All groups share one centre, and each spreads out both ways along 13 directions, with some noise.
In the rows, zero is written as 128.
Known rows, each followed by its group:
[ 84  79 142 121  86 149  83 152 167 134  76 144 151 177 200 100 175 158
 119 157 103 116 165]  vapin
[136  26 161 150  96 112  95 121 118 136  90 138 151 176 105 151  81 155
 112 171 112  86 152]  Zim
[107  94 166 113 176  62  73 112 128 123 106 148 120 150 113 113 125 106
 127 159  96 121 177]  vapin
[145 113 149 125  98 190 131 111 160  73 116 152 126 172 117 105  96  88
 105 159 166  93 119]  vut
[123 131  47 120 172 127 135 158 113 141 168 123 113 123 115 131 183 162
 124  94 114 128 104]  Zim
[120  82  84 119 137  96 146 114 134 144 161 123 122  78 122 182 147 176
 180 103 131 163 179]  Zim
[118 133 102 130  58 111 132 191 156 159 118 122 141 125 191 102 152 137
 129 155 119 107 170]  vapin
[161  79 104 172 151 150 128 142 102 139  94 122 111 100 132 134 125  56
  62 127 124 113 135]  zusap
[172  90 131 137 127 127 125  94 121 108 117  97 150 141 119 158  94 109
 121 168 181 113 132]  zusap
[105 109 140 149  91  92  55 125 183 132  87 153 135 121 103 123 145 125
 140 167  92  99 126]  vut
[132 172  84  98 104 144 128 130 162 147 139  87 145 117 174 146 148 131
 144 149 186  95 167]  zusap
[165  90 163 104 143 113 218 149 173  85 136 114 120 119 160  78 102 111
 120  96 122 134  84]  vapin
[121  67 114 147 130 100  91  89  94 132 129 168 105 147  93 133 105 120
 125 148  81 178 206]  Zim
[126 129 155 148 100 126 159 180 114 172 123 113 118  61 145 143 107 106
 136 106 140  93 133]  Zim
[158 120 102 145 113 164 147 103 122 127 118 171 137 189 129  93 116 145
 116 115  87 170 106]  vut
[138 154  91 142  93  93 119 150 174 167 116 168 124  46 111 160 128 122
 134 132  82 107 141]  vut
[ 95 130 200  92 151 114 104 109 153 143 123 166  95 112 113 131  90 110
 156 123 111  83 188]  vut
[115 127 159 130  96  89 114 164 125 115 137 139 108  84 103 139 111 102
 107 155 106 126 154]  vut
[ 73 150 130 145 122 124  63  94 112 111 123 147 133 166  83  98 136 113
  87 144 154 103 179]  vapin
[135 106 145 136 120 124 123 148 129 105 127 199  89 113 103 116  93  89
 142 173 100 131 153]  vut
[163 105  72 131 162  90 133 112 146 117 102 158 166 155 162 104 139 133
 136 183 153 130 170]  zusap
[143 168 113 133 104 166 118 120 148  89 132 139 107  86 127 131 123  57
 122 168 165 135 146]  vapin
[ 85 129 115 158  42 149  58 186  98 115 135 161 115 150 101 128 145 150
 106 197 110 126 155]  vapin
[158 106 110 138 148 171  99  99  83 161 118 122  82 140 142 139 105  54
 108 144  87 171 180]  vut
[156  82  94 146 124 120 146 176 139 165 117 163 130 130 128 131 132 128
 132 130  83  90 126]  Zim
[ 91 134 119 160  94 121  53  85 137 133 113 121 105  96 110 121 130 123
 154 163 141 128 137]  Zim
[173 124 154 138 128 132 136 162 170 126  93 135 119  76 144 154  99 115
 155 177 150  72  67]  vapin
[122  52 119 129  99  98 103 144 152 112 106 200 114 160 149  99 112 125
 143 200  84 133 216]  Zim
[165 113 115 140 189 123 162 143 116 161 111 148 116  87 135 146  98  84
 147 134 173  67 146]  vut
[149  58 180 147  88 156 155 147  97 124 109 150 136 156 150 139  72 103
  97 151 122 128 172]  Zim
[144  53 108 151  72 148 100 129 163 108  99 104 133 154 147 107 109 134
 131 196 164  83 118]  zusap
[132 156 100  87 123 147 161 143 191 120 141 233  71  63 126 159 105 164
 173 147  85 125 148]  zusap
[136 170 140 130 115 142 143 166 134 130  90 132 139  94 184 125 116 111
 113 173 186  83 138]  vapin
[131 117  89 111  92 153  74 107 167 176 114 168 140 169 158 153 142 159
 190 166  85 129 194]  vapin
[ 79  90 163 108 129 103 113 163 151 150 115 150 102 108 174 114 157 138
 150 106  75 140 177]  vapin
[108 104 153 114  69 167  75 131 130 197 126 133 127 183 133 159 118 130
 161 137  95 102 204]  zusap
[137 108 121 132  96 129 182 177 111 111 159 122 135 162 144  80 112 118
 128 129 157 122 149]  vut
[123 174 111 139 121 122 111 136 141 172 121  94 115  43 152 153 133 111
 165 141 176  94 129]  Zim
[140  62 110 109 147 144 149 132 108 169 137  99 109 131 174 160 119 162
 161 120 106 148 160]  vapin
[123  76 103  93 126 104 151 118 173  77 139 132 153 177 150  97 156 152
 109 133 135 143 178]  Zim
[126 124 126 114  87 135 155 164 168 164 121 133 157 154 172 126 142 196
 161 107  94 111  99]  zusap
[111  58 114 112  84 107 151 159 158 118 152 176 142 179 139 100 125 219
 200 146 113 116 166]  zusap
[143 109 169 114 158 155 175  99 159 141 117 151 151 130  85 177  98 152
 121  55 127  78  86]  vut
[ 63 159 157 105 105 113  98 132 118 120 152  97  85 117 135  77 112 127
 119 132 129 127 169]  zusap
[130 153 142 148 112  70  96  86 153 157 101 111 123 129 122  65  82 122
 128 133  91 115  95]  zusap
[185 171 101 140 104 108 127  69 130 183 104 125 160 178 153  86  54  82
 116 152 113 130 182]  Zim
[180 151 123 138 136 184 100  98 116 155 101 127 134 189 117 133  98  45
  94 141 124  95 129]  Zim
[136  85 179 134 135 148 131 100 156 191  69 158 149 182 132 118  73 148
 134  87  99  53 116]  vapin
[102 142 116  97 108 119 134 109 162  86 157 118 140 159 141  92 147 165
 153 133 155 147 142]  zusap
[188 118  93 115 120 189 166 120 109 104 134 122 136 150 152 177 111 160
  94 161 140 161  99]  vut
[133 134 147 133 134  89  88  95 122 177  97 140 133 142 132 118  95 120
 150 149  90 131 163]  vut
[163 137 130 111 162 110 136 146 113  94 141 148 108 101 131 154 112 100
 132 193 132 151 144]  vapin
[102 156 130 129 129 105 124 128 186  95 112 143 121  79 150  80 152 148
 157 143 154 111  89]  Zim
[129 114 182 117  99 124 190 139 118  63 155 169 140 186 103  84  88 153
 123 128 132 144 118]  vut
[108 113 114 128  97 110 180 158 177 147 152 144 150 156 142  49 125 135
 183  78 163  59 165]  vut
[161  79 127 109 144 127 101 137 138 151 106 121 112 120 181 165 126 128
 166 193 103 132 156]  vapin
[131  63 123 118 123 111 128 105 119  95 156 144 170 154  97 191 151 115
 148 132 163 159 234]  zusap
[128 130 174 109  99 104 105 111 163 127 117 120 171 128 119 189 139 127
 152 135 131 136 161]  zusap
[139 119 150 119  94 148 172 139 174 106 118 145 149 157 151  95 122 117
 112 104 122 115 114]  Zim
[177  68 109 142 103 149 161 161 129 158 116  90 153 104 152 190 107 139
 137 149 171  77 120]  zusap

New rows, each followed by its group:
[139 128 145 146 139  61 103  86 142 119 106 173 157 126  89 127 114 121
 145 147 114 142 139]  vut
[175  75 112 138 109 111 174 128 130 138 116 111 145 163 173 102  71 208
 163 171 137 118  89]  zusap
[138 138 165 121 145 111 144 108  92 120 127  84 135 121 142 140  99 122
 108 123 144 153 122]  zusap
[139 115 148 136 112 141 118 126 150 157  92 104 188 193 145 127 154 128
 124 101 123 101  92]  zusap
[125  80 185 126 118 118  99 103 117 127 104 152 154 189 132 135 114 145
 131 142  85 168 154]  zusap
[161 116 157 156 118 126 129 142 127  99  87 143 152 141 109 126 109  86
  71 157 139  99  90]  vapin
[125  93 139 122 198  77 139  61 141 125 129 144 170 118  86 166 139 144
 166  78 154 133 155]  vut
[140 118 175 148 115 152 141 110 163  93  91 121 149 117 126 129 110 137
 115 119 163  90  36]  Zim
[174 129 154 131 133 150 123  96 140 119  76 194 136 196 132  84  70 106
 119 169  98 110 102]  Zim
[146 149  81 113 142 153 163 146 125 158 144 120 107 108 152 127 108 135
 132 124 153  94 141]  zusap
[143  81 151 110  88 167 107  97 152 114 124 113 195 196 115 196 143 135
 159 146 172 114 159]  zusap
[146 128 143 129  76 188 130 117 177 149 114 179  97 128 138 117  89  86
 158 117  84 126 143]  vapin
[ 50 110 119 145 122  97  70 163 168 118  92 160 121 131 150  58 190 157
 137 153 123  87 137]  vut
[101 105  81 136  58 171 112 131 190 134 144 118 129 164 110  88 162 132
 137  85 119  93 115]  zusap
[108 121 180 115  77 141 112 109 178  84 124 113 159 160 113 135 144 153
 138 116 127 139  80]  zusap
[157 155  59 132 120  73 174 109 172 113 142 122 121  66 137  89 107 156
 136 126 128 144 105]  zusap
[114 154 125 114  74  72  93 134 185 120 113 159 147  98 117 145 133 174
 145 181 102 121 139]  vut
[141  52  96 131 121 157 145 169 113 151 139 150 107  97 138 194 132 173
 172 149 124 137 157]  Zim
[128 138 103 122 101 141  92 121 164 117 112 109 110 127 162 101 109 120
 130 203 166  81 140]  zusap
[133 100 104 100 119 197 127 140 145 120 144 147 121 198 117 126 162 118
 124 102  98 126 128]  Zim
[137 179 111 101 142 122 148 113 173 127 133 132 138 132 145  93 140 114
 140 109 133 115 124]  Zim
[108 106 138  91 179  86  77 117 150 100 110 150 136 213 105  80 135 133
  97 164  98  82 148]  Zim
[125 101  83 109  73 134 146 156 169  78 172  83 143 135 159 123 162 126
 139 160 199 124 180]  vut
[141 116 143 115 110 128 145 119 139 122 151 123 115  94  87 179 109  93
 110 101 119 136 161]  vut
[137  84  76 146 113 150 119 141 174 111 118 152 130 139 116 126 165 157
 140 132 112 109  79]  Zim
[123 129 120 140 127 107 125 115 160 139  97 135 161 123 120 121 140 157
 119 107 141  90 104]  vut
[ 89 138 148  97  94 203 109  83 171  66 154 149 105 173 121 102 157 106
 141 104 126 170 139]  Zim
[177 118 118 126 184 140 101  84 114 170  93 100 126  81 128 214 104  81
 106 142 137 112 149]  vut
[133 158 149 126 136 145 163 141 130 121 121 105 110  74 143 137 137 119
  72  80 105 150  57]  zusap
[ 95 187 131  94 124 151  79 127 161 177 129 152 121 120 109 157 149  80
 153 113 125  74 205]  zusap
[126 112 146  99  92 130 116 104 167 141 147 162 110 148 117 131  97 117
 186 136  88 141 194]  vut
[109 114 113 152 101 133  84 135 116 141  96  78 139 121 133 155 173 154
  51 115  87 139  86]  vut
[155 151 108 123 153 142 147 114 191 123 117 170 110  53 143 146 135 118
 198 130 144 124  89]  Zim
[ 59 115 161 128 107 152 107  94  98  70 145 114 112 164 112 101 138 175
 108 124 143 169 120]  Zim
[107 104 124 113 125 128 152 135 151 114 130 110 159 147 138 127 150 182
 122 100 153 107 118]  vut
[169  70  89 125 146 133 147 113  98 111 166  82 134 149 150 139 129  81
 148 151 189 161 194]  vut
[136 113 142 165 107  77 143 133 133 172  99 120 154 104 124 123  89 166
 127 119 120  92 103]  Zim
[182 102 139 125 119 137 130 129 192 179  82 130 129 102 161 147  96 115
 180 145 121  64  98]  vapin
[119 118 124  94 143 119 111  70 211 139 113 120 155 116 127 155 130 120
 178 122 186  61 174]  vut
[132 125  97 117 103  74 160 184 145 143 161 137 126  61 129 165 137 164
 158 137 118 136 167]  vut
[144  93  93 170 168 118 148 137  91 159 134 142  99 115  82  96 100  79
 106  83 121  82 129]  zusap
[114 159 148 131 133 101 101 108 149 114 107 108 125 114 138  74 119  36
  79 138 170 100 188]  vapin
[154 111 129 126 108 157  96  75 150  93 122 123 128 127 100 180 104  84
 120 174 168 123 157]  zusap
[123 121 128 136 145  63 136 136 108 180 132 104 137  97 122 141 104 148
 132 113 123 102 155]  Zim
[ 90  80 102 121 167 149 116  82 109 133 133  81 129 149 149 129 157 149
 110  88 163 134 175]  vapin
[ 98 123 120 131 120 141  93 110 138 103 136 127 108 125 101 119 139 119
 127 145 152 114 137]  vapin
[145  99  91 123 150 104 148 173 159 119 110  96 167 150 140 116 164 137
  87 129 149  57  91]  Zim
[151 122  64 110 179 122 107 109 114 151 139 110 143 201 120 122 139 115
  92 145 120 115 164]  Zim
[ 77 130  88 166 111 139  83 188 106 159 141 118  95 115  87 105 185 127
 100  93  75  99  88]  Zim
[ 96 121 115  76 135 114 130 134 191  91 152 154 128 169 130  81 185  97
 119  95  92 136 183]  Zim
[112 144 200 129 147  68  79 144 105 162  75 157 117 104 121 153  86 177
 120 184  62 114 116]  vut
[166 118  85 104 106  81 134 164 140 152 155 128 118 111 170 135 136  74
 141 154  64 197 222]  vapin
[ 76 124 170 150  63 118 107 100 153 112 120 128 128 135  97  85 130 105
 100  74  99 149 133]  Zim
[113 124  90 117 134  93  82  88 141 127 154  97 129 146  93 116 130 120
 146 146 152 109 175]  vapin
[163 130 170 146 128 159 155  87  90 134  99 151 123 120 130 146  51 119
 136 144 142 150 119]  Zim
